All rows are made from the same 9 directions, up to rounding. Whole rows:
[[ -1 -14  17 -30  16  -9   2  -5   2 -21 -11  19   9   3 -23  13  22 -16]
 [  3 -11  11   9  -5 -12 -22 -13 -14 -20  28   1   9  12   4   1  26 -27]
 [ 21 -29  13   1 -17  28 -17  -7   5   9  11   3  15  -9  -7  14  15  -4]
 [-17   3  -1  17  16 -17  -4 -13  -3  -6  15 -16 -13   2  13   6   0  16]
 [ -2  -1   7 -31 -13   0  15  30  10  32  18  27  -5  16 -16   7  12 -16]
 [ 14  -5  -5 -22 -27   7 -14  -5   5 -16  -3 -17  16  -4 -40  -2   5 -34]
 [  5  22  -4  -3 -10  -7   4   2  21  -3   1 -13  -7  -3 -20 -19  -2 -11]
 [  9 -11   5   0 -12  26 -13  -5   4   4   5 -14  -2  -8  -9  14  11  -5]
 [ -1  -6   1 -37 -15 -10   5 -17   6 -10 -15 -13  12   6 -30  -5 -37  10]
 [-12   4  -4 -25 -18   4  -9 -11 -15 -16   0 -35 -11  15 -17   8 -18 -14]
 [-13  11 -31  -1   7  -3   6  11  -7  -1 -23 -19   0 -12  -8   7 -12   2]
 [ -4  -3 -13  25  15 -25 -14  -4  -6 -18  12  -2  14  -9   1   2  29 -18]]

The start of a row, then its end:
[  1  -1   1 -31  -2   4  14  11  19  12 -12   6   1  -5]	[-30   8  -3   1]
[ 21  -4  11 -11 -11  -3   5   4  22   7   0  26  19  -4]	[-17 -18   4  -7]
[-11  -8 -14 -10 -15  -2 -13   4 -29  -5   9 -13   6  14]	[ -2  14   0 -23]
[ -6   7  -3  25  19   9   1   8   1   7   2  -2 -17 -10]	[19 10 18  8]
[ -5  -8  -8   1 -19 -16  -8  -9 -22   2  15  -5  13  19]	[ 14  -9 -28   4]
[ 11 -30   8   4  -5  18  -6   8  -2  25  15  23  14  -4]	[ 9 20 17  5]
[ -2  -4  -8  18   2 -17 -15   5   3  -1  32  -2   6  -4]	[ -7   8  40 -27]
[ -9  16 -13   2  -6 -37  -2 -12  12 -11  16 -23   1   4]	[-16 -19 -14  -2]
[ 8 12 12 17 -8 -9  1  4 -1  4 21 20 -4 16]	[ 24 -26   4  -7]
[ -3   4   3 -27  -9   5   3  -3 -15 -16 -18  -5  -2  14]	[ -9  -2 -18 -10]
[  0   8   9  -5  16   8  11  13  -9  -7 -19  24  -8   4]	[ 11  -1  13 -10]
[  0 -32   3   3 -14   5 -15 -19 -14  11  17  -9  15   5]	[ 12  14 -21  24]
[ 13 -29  20  -4  -9 -11  -7  -7   0   9  24  32  25  10]	[ 4 -2  8  1]
[  1  12  20 -21 -16  24  10  -1  23  19   8 -16 -33   8]	[-11   0 -16  15]
[ 19   8  13  -3 -12   0  -4 -19  31 -13   0 -12   3 -10]	[-25 -21  -4  -1]
[-26   2 -24 -29   6   3  15  15 -32   2 -33  -8  -5  11]	[  2  20 -31   7]
[  7   0 -19  20 -21   0 -19  -1   1   3  20 -23  10  -9]	[ -7  -4   7 -17]
[ -6  23  -3  19  10  -3  16  27 -21  11  -3  32 -14  18]	[ 45 -18   0  -3]
[  1  -5  20 -20  11   9  15  18   5  14  -4  36  -6   8]	[ 1 10 18 -3]
[  0  11  24 -15   0   1  19  18  16  23  16  30 -21  17]	[ 5 -6 10 -1]
[  1  12 -21 -11   7  12  12  32 -13  -2 -37  16   6  -8]	[ -7   3  12 -26]
[-14  26 -13 -11  -2  18  10  22 -22  -1 -20 -13 -28  12]	[  8   3  -7 -17]
[ -6   3   5   4  -3  -1  -8 -20  -8 -15   3 -22  -9   7]	[  8  -3 -16   9]
[  8  25   3  -6   3  11  16  25  28  11  -7  10 -18 -10]	[-17  -8  23 -18]
[  8  15  16   1   2 -14   4 -18   8 -23  -7   4  -1   6]	[  3 -30 -13   4]
[ 27   1  18   0 -19   8  -9 -11  11 -17   0   9  13  -1]	[-11 -25   7 -20]
[ 11  -4   1  -1 -20  34 -15  -3  29  15  15 -36 -14 -21]	[-32  19  17  -6]
[  2  30 -18   3 -16 -14   8  20  19  14  10  -7  -6  -1]	[-15 -23  -2 -17]
[  5 -14   9  -8 -28 -20  -9 -18 -17  -3  22   6  21  27]	[  9 -20 -31   2]
[ 14 -11   2  20 -13   6 -23 -11   2  -6  22 -11  11  -8]	[ -3   0  21 -16]
[-19  26 -20  -2  14 -11  12   2   3  -9 -20 -27 -19  -5]	[ -7  -2 -18  10]
[  6 -27  -1   5 -26  -1 -19  -5 -16  15  32   3  21  12]	[ 9  6 -4 -4]
[-21   7   7  15  22   7   2  -6   3   7  12 -21 -37  -1]	[18 21  6 25]
[  1   7  -1  30   5  -9 -11 -13 -12 -17   6  -6   1   1]	[ 24 -15   1  -1]
[-19   9  -2   6  31  13   8   3   9   3  -9 -19 -32 -15]	[ 1 27 14 17]
[  5  -1  26 -17   3   7   8 -12   7  -9 -10  10  -8   8]	[-1 -6 -9 10]
[ -8   7 -28   0  15  -1  -3  22 -24 -20 -26   1   9  -9]	[ -8  13  29 -39]
[ -3  13   2  17  -5  -4  -5 -16 -10 -12   5 -17 -11  10]	[ 22 -18 -21  10]
[-14   7  -6   6   3 -18 -12 -11 -13 -21  14 -22  -7   9]	[  0   2   7 -15]
[-10  16  -7   5  19   2  -8  -6 -19 -41 -22 -20 -12  -3]	[ -1   5  19 -26]
[  7  -2   4  -3   8  16  18  24  -7  20 -21  39   4   1]	[20 -1 -3  9]
[  7  -3  13  14 -11  13 -10 -10  18  13  28 -13 -13  -3]	[2 2 7 9]
[  6  -7 -21  24   9 -32  -3  18  -3   4  11  31  34  -9]	[  5  -9  27 -19]
[-26  15 -10   3   7 -19   2 -14 -26 -16  -4 -26 -18  19]	[ 22  -5 -35  17]
[  8  -9   4   7 -17  17  -8 -10 -31  -5  -8   2   8  14]	[ 31 -11 -30   9]
[  0  -1  -8  17  13 -19   2  -3 -16 -12 -12  17  17   0]	[ 22 -14  -9   8]
[ 12   7  -3  23  -6  -4 -14   2  10  -6  20  -4   4  -9]	[ -5 -10  32 -27]
[-15  15  -7  17   4   8   5  18 -24  14   9   2 -25  16]	[37  3  0  0]
[ -6  14  14  14  24  -5  -1 -15  18 -18   5 -14 -24  -9]	[-1  1 21  5]
[  5 -28  -8  10   8   3 -18 -16 -27 -24 -18   0  30 -10]	[ 8 13  3 -2]
[  7  12   6  21   9  19   5 -14  12  -3 -20 -13 -15 -15]	[ 17 -12 -20  33]
[ -5   6  -9   4 -21  13 -10  -3 -32  -5   1 -21  -9  17]	[ 21  -4 -24  -6]
[-22  32  -4  -2  13 -24  18   9  20   9  14 -13 -32   7]	[-5 -6 -3  8]
[ -6   3  -9   8  21 -26  13  15 -28  -8 -17  41  18  12]	[ 30 -14  -2  -3]
[ -1 -11   6 -13   5   0   2 -17  -4 -12 -18  -4   8   0]	[ -3   3 -22  18]
[ -2   6  17  16  22  -6   9  -6  -3  -6  -4  20 -10   6]	[ 31 -11  -2  19]
[  6 -12  11  24  25  -2  -1  -7  24   7   8  11   3 -23]	[ 4  9 25 21]
[  4  -7 -11  17  -9  17   2  12 -17  25  -4  10   5   1]	[ 32  -1 -21  20]
[-14 -12 -16 -25 -13  -8  -4   4 -44 -10 -11  -1  16  23]	[  3  10 -22 -15]
[ -6  19   4   0 -10 -37   4  -1 -18 -13  18  16   1  34]	[ 19 -34 -15 -16]
